Each new row is followed by its nearest point in the smallest flat space through zero that holds the last named rows.

q_315 (4 x 11)
[[  99  -40   40   27  -10  -52   21  -48   -5   28  -14]
 [  -7  -33   37   29    2  -13  -32  -67  -23    1   24]
 [  27  -29   -5    1    4   36  -10  -67  -29   79  -17]
 [  66  -35   47  -39   -2  -96   52 -108   35  104   13]]
New rows:
[ 37   5 -24 -12  52  33 -26  35   8  23  -5] | [ 15   7 -25  -4   0  33   6  21  -7  16 -24]
[-10  12  10 -44   4 -14  47  -6 -33   2  51] | [-19   7   4 -23   2 -22  11  -9  19  10  14]
[-22  74  13 -20 -57  40 -76 -14  36  51  38] | [-52   8 -14 -24   8  25 -12 -18   0  25  12]
[ -1  70 -11  -4  38  19   3 -37  -8 -14 -12] | [-16   5 -10  -8   3  15  -4   1  -2   7   0]
[-93  30  38 -24  40  -9  32  -7 -15  29 -25] | [-61  15  -8 -36   8   0  -1 -15  17  19  23]
[-43   9  17   1 -19  23  16   7 -29  14   6] | [-28   4  -8  -5   4  19 -11  -3  -5   3   5]

q_974 (4 x 11)
[[-32   3 -13 -38 -33 -60   2 -17  48  52 -23]
 [ -7  72  14 -54 -55 -31  16 -23  18  -4 -18]
 [ 36  15 -53 -14  37 -17  28 -72  11 -17 -78]
 [-14  11  38 -14  26   2  56  24  -4 -56 -54]]
New rows:
[ 53 -22 -17 -49  23 -16  76  51   3  40  19] | [-13 -16   3  -2  10 -11  11   9  10   4 -16]
[-22   7 -34   6 -16  16  20  55 -14  21   1] | [-13 -10  13   3  -4   0  -2  19   1   5  11]
[-40  -8  -8  23  -9 -22 -33  -9  33 -10  76] | [-10 -13   0   7 -23  -2 -30  13   4  33  42]
[ 59 -30  45 -11  64 -11   1 -13  26  10   6] | [  5 -23 -11  14  28   5   5  -2  -2  -4 -14]
[-45 -15 -12   9   3 -17  23 -10  -9 -12  22] | [-11 -13   5   1   4  -5   3  11   5   5  -2]

q_358 (4 x 11)
[[ -4 -23   0  70 -40 -32 -23  25  12  16   9]
 [ -1  -7 -25  11 -19   6 -40   9   3  29 -15]
 [ -7 -13 -11   4  32 -71 -35  -5  14  20   6]
 [-23  -5 -20  -8 -27 -17 -34 -38 -31  41 -69]]
New rows:
[-35  29  -6   8  49   8 -21  14 -38 -26  48] | [  8   4   1 -14  28  -3   3   8  13 -10  24]
[-34  14  10 -29   0 -13 -22   8 -19  34  53] | [  2  -1  -9  -9  18 -12 -14   3   9   6   7]
[ 40   6  51  50  45  -6  27  52  40 -25 -47] | [  5  -4  20  24   2 -11  24  15  12 -22  31]
[ 45  41 -45  27 -20 -48 -41  22 -44  16 -50] | [-11 -11 -21  15 -21 -21 -41  -6  -6  35 -30]

q_173 (4 x 11)
[[  50    0   19  -97   60   -1  -33   47    5 -108   -6]
 [  16   38   20  -13  -23  -29  -70    0   17  -52  -24]
 [  10    7   18  -15   21   -7   -2   71   29  -78   -1]
 [  27   -4  -36  -33   17   56  -34   18  -43  -29   10]]
New rows:
[-40   2  32 -18  42  10 -28  13  19 -38 -48] | [ 10   7  17 -20  11 -16 -11  18  16 -38  -7]
[-28 -69   9   0  36 -14  18  39 -39   4  41] | [ -3 -27  -7  -8  31  18  48  25  -4   4  17]
[ 28  -7  12 -26  -5  53  10 -29   9  18 -22] | [  9  -9  -9 -21  11  10  -2 -22 -18  14   2]
[  3  -9 -23  -7 -45 -21  14   8   0 -25 -66] | [ -1  11   8   7 -11 -11 -13   4  10 -11  -6]

q_616 (4 x 11)
[[ -86  -27   85  -35   52  -37   14   13   70    3   -1]
 [  26   -1   41   -2  -39   18   17  -45   18   27  -14]
 [ -25   -9  -51   67   32   11 -104   22    6   -2   -1]
 [ -49   27   43   40   21   28  -11   -7   64   15  -59]]
New rows:
[ 65 -13 -24 -30  -4 -11 -23 -18   9 -25 -36] | [ 27  -2 -13   2 -19   6  -3 -11 -17   4   8]
[  0 -36  20 -55  -3 -11  25  57   7  20  67] | [ -7 -35  17 -52   9 -41  20   9 -10  -8  44]
[-51  50  31  18 -14   7  -5 -17  -7 -32  16] | [-17  13   9   7  10   6   7   5  15  -1 -18]

q_570 (4 x 11)
[[-20   8 -19 -12   8  40  10  26 -34   1   3]
 [-29  31 -32 -48  -6  82  34 -55  17 -28  -6]
 [  8  21  68 -19  47  27  49 -48   2  43 -73]
 [ 16  76  56 -15  -8  -8  20   4  11  51 -17]]
New rows:
[-18  -5  60 -40  -3  18  31 -12   4  11  21] | [  0  22  18 -13   6  16  17 -15   4  13 -17]
[-14  10   9  72  -4  14 -56  11   3  10  25] | [  5  -4  -6  13 -10 -23 -17  26  -5   0  18]
[ -7  22   6  26  -9  -7   3  76  -4  10 -15] | [  2  19   9   8  -3 -12  -7  52 -28  24  11]
[ -9   9 -32  47 -18  26  76  -8   1  19  -1] | [ -9  10  -5 -13   3  25  11  -5  -5  -1  -4]
[ 14  16 -32   9   8  13 -14  30 -20 -37  13] | [-11  -3 -27   0  -9  10  -9  26 -17 -11  21]

q_856 (4 x 11)
[[  6  24 -26  16 -78  -5 -16 -62  -5 -32  18]
 [ 15   8  49 -50  47 -35 -30 -17 -32  36  43]
 [-14 -10  10  -1  35 -54  23 -13 -39  53  18]
 [-10 -17 -26  38 -31 -67   8 -13   6 -22  -9]]
New rows:
[  2  45 -19   5 -31   6  38 -17  16   2  16] | [ -5  12 -19  13 -31  18  11 -25  -9   1   3]
[-47  22  28 -36   0  50 -20 -33  41  32  20] | [ 10  22  14 -27   3  50 -11 -12 -11  13  16]
[ 50 -43  44  20  26  39  30 -12  31  24  -1] | [-1 -2  8 -9 24 27  7 22  2 12 -7]

q_84 (4 x 11)
[[-68  13  14  22   1  11   4  37 -68 -48 -37]
 [ -8  42  12  24  -6 -20  23 -50  10 -23 -24]
 [-21 -10 -48   1  36  20 -10   6 -22   6 -34]
 [-27 -36 -44 -21  30 -19  46   2  52  34   3]]
New rows:
[  7 -50  50  18  73 -28  -2   4 -14 -16 -51] | [-20   0  -9   4   9   4   4   6 -14  -7 -15]
[-25 -14  69  76 -17  10  18 -69   0  41  30] | [  7  26  34  11 -24 -21  18 -27  17 -15   8]
[ 39  14  53 -10 -30  -4 -19 -10  -8 -20   0] | [ 32  22  43   8 -32  -1 -20  -9  -9 -15  18]
[ -7  -6 -11  -8  -2 -40   3  22   0  14 -15] | [-14 -10  -6  -5   5  -4  12   9   6   4   1]
[ 12  -9  -9  23 -12  14   2  32  -5  23   1] | [  3 -13  -3  -7   1   8 -10  17  -7   6   7]

q_615 (4 x 11)
[[-35   6 -17 -19 -73   9  -8 -12  92 -76  38]
 [-50 -70 -39  35 -31 -20  38 -35 103 -24   4]
 [-23 -28  31 -22 -29  17  -3 -61  31 -29  31]
 [ -7  -8  -5 -64  -4 -18 -19 -77  63   9   5]]
New rows:
[-10  16 -15  45   7 -26  -9  49 -24  48  41] | [  9   8 -14  29  13  -4   9  43 -24  10 -15]
[ 11 -23  16  32  41  26 -23  11 -43 -29 -12] | [  4  -8  24  25   9  16   9  14 -46   4   2]
[ 37  -9  43 -26 -31 -10  21 -14  51  -6  28] | [-10  -4   9 -22 -19   5  -8 -31  26 -17  16]

q_5 (4 x 11)
[[ -20   12   18  -80   42   42 -108  -48   25   69  -16]
 [  20   22  -10  -23   -1    2  -12    7   -2   47   23]
 [  21   17   -4  -45  -24    2  -72   -1   21   39  -27]
 [  15    9   57   -3   19   23   29   14   11  -45  -52]]
New rows:
[ -2 -14  50 -37  21 -31   3   5 -34  37  20] | [  4  14   9 -16  24  15   5  -2  -3  26  17]
[ 39  43  32   7 -13  11  60  -1  17  30  -1] | [41 32 23 -8  6  9 43 32 -5 12  5]
[ -1  26  29  38   0  -6 -16 -40 -60  81 -29] | [  2   9  -3 -18  11   8 -13  -6  -1  30  15]
[ 26 -17  15 -13  16   7  13   6 -40  23 -23] | [12 13 15 -9 11 10 10  7  0  7 -1]
[ 24 -29  17  39  26   1  60   2 -27 -35  14] | [ -5  -6  14  34  18   1  67  11 -15 -35  13]

q_698 (4 x 11)
[[  6 -47  67  49  30  13  12  47  -1  10  -1]
 [-17 -36  -3  53  12  14   8 108   7  28 -13]
 [ 35  11 -54  17  26  37 -80   5  21  46 -26]
 [ 30  -1   7  45  48  69 -20   9   3  92   8]]
New rows:
[-79  -6  58   4  38   6 -14 -41 -19   6 -41] | [ 10 -12  42   5  12   1   6 -20  -4  -7   6]
[  3   8   7  19  -3 -12 -34  36  43  29 -18] | [  7 -12 -13  19  10   8 -28  32  10  10 -16]
[ 39   2 -26  15 -34 -12  19  33  72  -8 -23] | [ -7  -5 -26   4  -8  -9 -15  33   8  -9 -15]
[-41 -45 -10  23  33  -1  43  32  -3  -4 -74] | [-15 -24   7  23  -1  -7  12  59   2  -6  -8]
[-10 -17 -15 -22   9  44  55  43 -11   6 -44] | [-19  -3 -10  12  -5   5  27  41  -3  18   6]
[-40 -18   0  11  16  23 -40  -6 -14  -5 -14] | [ 10  -7   0   8   8   3 -21   6   6   1 -10]

q_246 (4 x 11)
[[ -10    9   39  -47 -108  -69   53  -40   26  -41  -17]
 [  50   20   49   13  -68   -8   35   22    2  -13   36]
 [  63    6  -18  -37  -86  -53   45  -54  -40  -53  -38]
 [  80   38   47  -75  -77  -91   81   28   24  -77  -47]]
New rows:
[-36  14 -24  42  -4   0 -37   7 -38  -2 -43] | [-12 -11 -26   6  16  11 -16 -21 -15   8  -7]
[-41   5 -23 -23  -8 -43  46  10  -2  30  -3] | [-26  -2   4 -21  -7 -20   6 -10  18  -7 -15]
[ -2  52 -50  15  45 -33 -38 -48 -53  23   7] | [  3 -15 -49   7  27  16 -22 -31 -36   6 -17]
[-12 -47  -1  -5 -14 -36 -23  -7  -5 -20 -32] | [-15  -5 -13 -19  -6 -17   3 -23   0  -9 -22]

q_432 (4 x 11)
[[  1   1  23  54  19  28 -34 -40  21 -18  -4]
 [ -8 -25 -24   6 -47 -31  -2 -15  18 -12 -27]
 [-53  42 -56  -3  -9  40  -7  21 -10  -7 -76]
 [-73  35  54  14  -6 -69  19 -64  42  12 -12]]
New rows:
[-51  31 -21  -7  44  47  29 -47  31 -21  -2] | [-40  43  11  16  26  23  -7 -13   4   1 -24]
[ -4 -48 -37 -37  -7  26  -1 -51  15  16 -16] | [  5 -17 -20   5 -23  -3  -6  -1   5 -10 -15]
[-34 -23  22 -46  10  -7 -26  38  46  32   2] | [-10   9   6 -17   0 -16  15   6  -3  10   5]
[ 23   9  39  31 -51  -1   7 -47 -18  47 -39] | [-11  -5  10  17 -11 -17  -5 -26  18  -6  -7]

q_422 (4 x 11)
[[-29 -35 -66  45   2 -23  18  11  36  51  -5]
 [-36 -14 -64   2 -28 -27  49 -61  50  20  -1]
 [-83  21 -21  30 -45 -11  24 -32 -30 -29 -75]
 [ 11 -48   1 -16   6   5  73 -53 -29  35  94]]
New rows:
[ 59   2   9   7   7  -1   9 -13 -72   4  61] | [ 25 -19  37 -12  17  18  18  -1 -46   7  55]
[-64  15 -18  33  20  -3   8  32  23 -16  76] | [ -7 -20 -16  18   6  -4  11   7  -1  23  11]
[-52 -10  -9  20   9  14   8 -10 -51 -28 -29] | [-44   2   5  26 -15   3  15  -3 -49 -11 -28]
[-21  16 -18  21   8  -9  76 -34  25 -76  26] | [-21   3 -12 -16 -24  -7  36 -54   3 -10   4]
[-29  15   9 -30   8  -5   6 -10  31 -19 -47] | [-11  24  -6 -11 -17  -6  -9 -16  20 -23 -33]

q_748 (4 x 11)
[[-21   2 -39 -68  26  28 -62   7  -6  47   2]
 [ 44  24  -4  13  -9 -10  34   9 -57  -2   7]
 [-38   2  18  62  37 -17  14  42  -4 -43  25]
 [ -6  22  32 -21   2  47  -4  -4  34 -22  22]]
New rows:
[  5  31   1 -14  -6   8  -3  10 -28   0   0] | [ 15  18  -3 -12   4  12   2   7 -23   3  11]
[-41  10   9 -26 -28 -54 -21  16 -68  -4 -14] | [  1  -5 -26   6  11 -23  -5  14 -35  17  -5]
[-29  -8 -45  -7  10 -15 -22  -3  41  39  -4] | [-30 -27 -23 -15  10 -11 -35  -4  19  25 -16]

q_26 (4 x 11)
[[  0 -20 -36 -12 -61  24  18 -13  37 -25  23]
 [-42 -34 -11  37 -17 -13  33   8  77 -53   7]
 [-22 -34  22 -44 -17  43   6 -11  16 -25  59]
 [-31 -41  22 -12   1 -50  48 -14  -2 -37   3]]
New rows:
[-41  18  40  16  18 -10 -43  -6  39 -15  37] | [-29  -7  30  15  34  19 -13  18  30 -12  19]
[-18 -48  15   5  12   0 -49 -13  42  34  41] | [-18  -7  19   0  15  30 -13  10  23  -8  26]
[-10   0  33 -46 -19  18  15   1   0 -22  19] | [-10 -21  17 -34  -8  15   8 -11  -6 -12  31]

q_363 (4 x 11)
[[ 45   3 -13 -37  11 -80  52  20  14   1  34]
 [ -2   5 -17  32   5  20  21 -37 -28  29  28]
 [ 45   3 -15  19  -8  20 -12  17  40  -3 -19]
 [ 10   5  20 -90 -59 -31 -35  -3   6 -13  -7]]
New rows:
[ -4 -26  22  51  50   1  27 -41  43  23  44] | [  1  -1 -17  48  35   5  35  -4  -9  15  18]
[ 27  39 -51   4 -51 -39  46  -8 -22  46  44] | [ 47  13 -29 -12 -18 -26  41 -37 -14  36  51]
[-36  28  26  51  -6 -29 -40 -48  37  20 -13] | [-16  -1   4  13  -2  24 -13  -8  -7   1  -8]
[ 34  26  51 -13  14 -29   6  -6 -45  30  46] | [  2   4  -5 -21  -3 -30  26 -20 -23  15  32]

q_604 (4 x 11)
[[ 41  -7 -21 -58  -9  62 -48 -10  11  -9 -29]
 [ 34 -10  54 -50  -1 -20 -31   7  -2 -40 -14]
 [  2   4  37  55  17 -37  49 -49   6 -77  10]
 [ 38  10   9 -57  -3  13 -48  -7  70 -29  24]]
New rows:
[-45   5  21   7 -31  -8 -23  31  44 -59 -11] | [  7   5  21  -7   3 -20  -5  -2  23 -20  17]
[ -9  30  22 -24 -44   8 -18   8 -45  41  47] | [-10  -2   2 -18  -6 -11 -14  32  -9  36   3]
[-47  -1  36   2  -1   7   3  24  -8   8 -69] | [ -5 -11  12  -2  -2  -7   3  15 -42  11 -24]
[-12  13  49  42 -10 -14  46  57   3 -20  -9] | [-17  -1  30  25   5 -44  24   8 -18  -6   8]
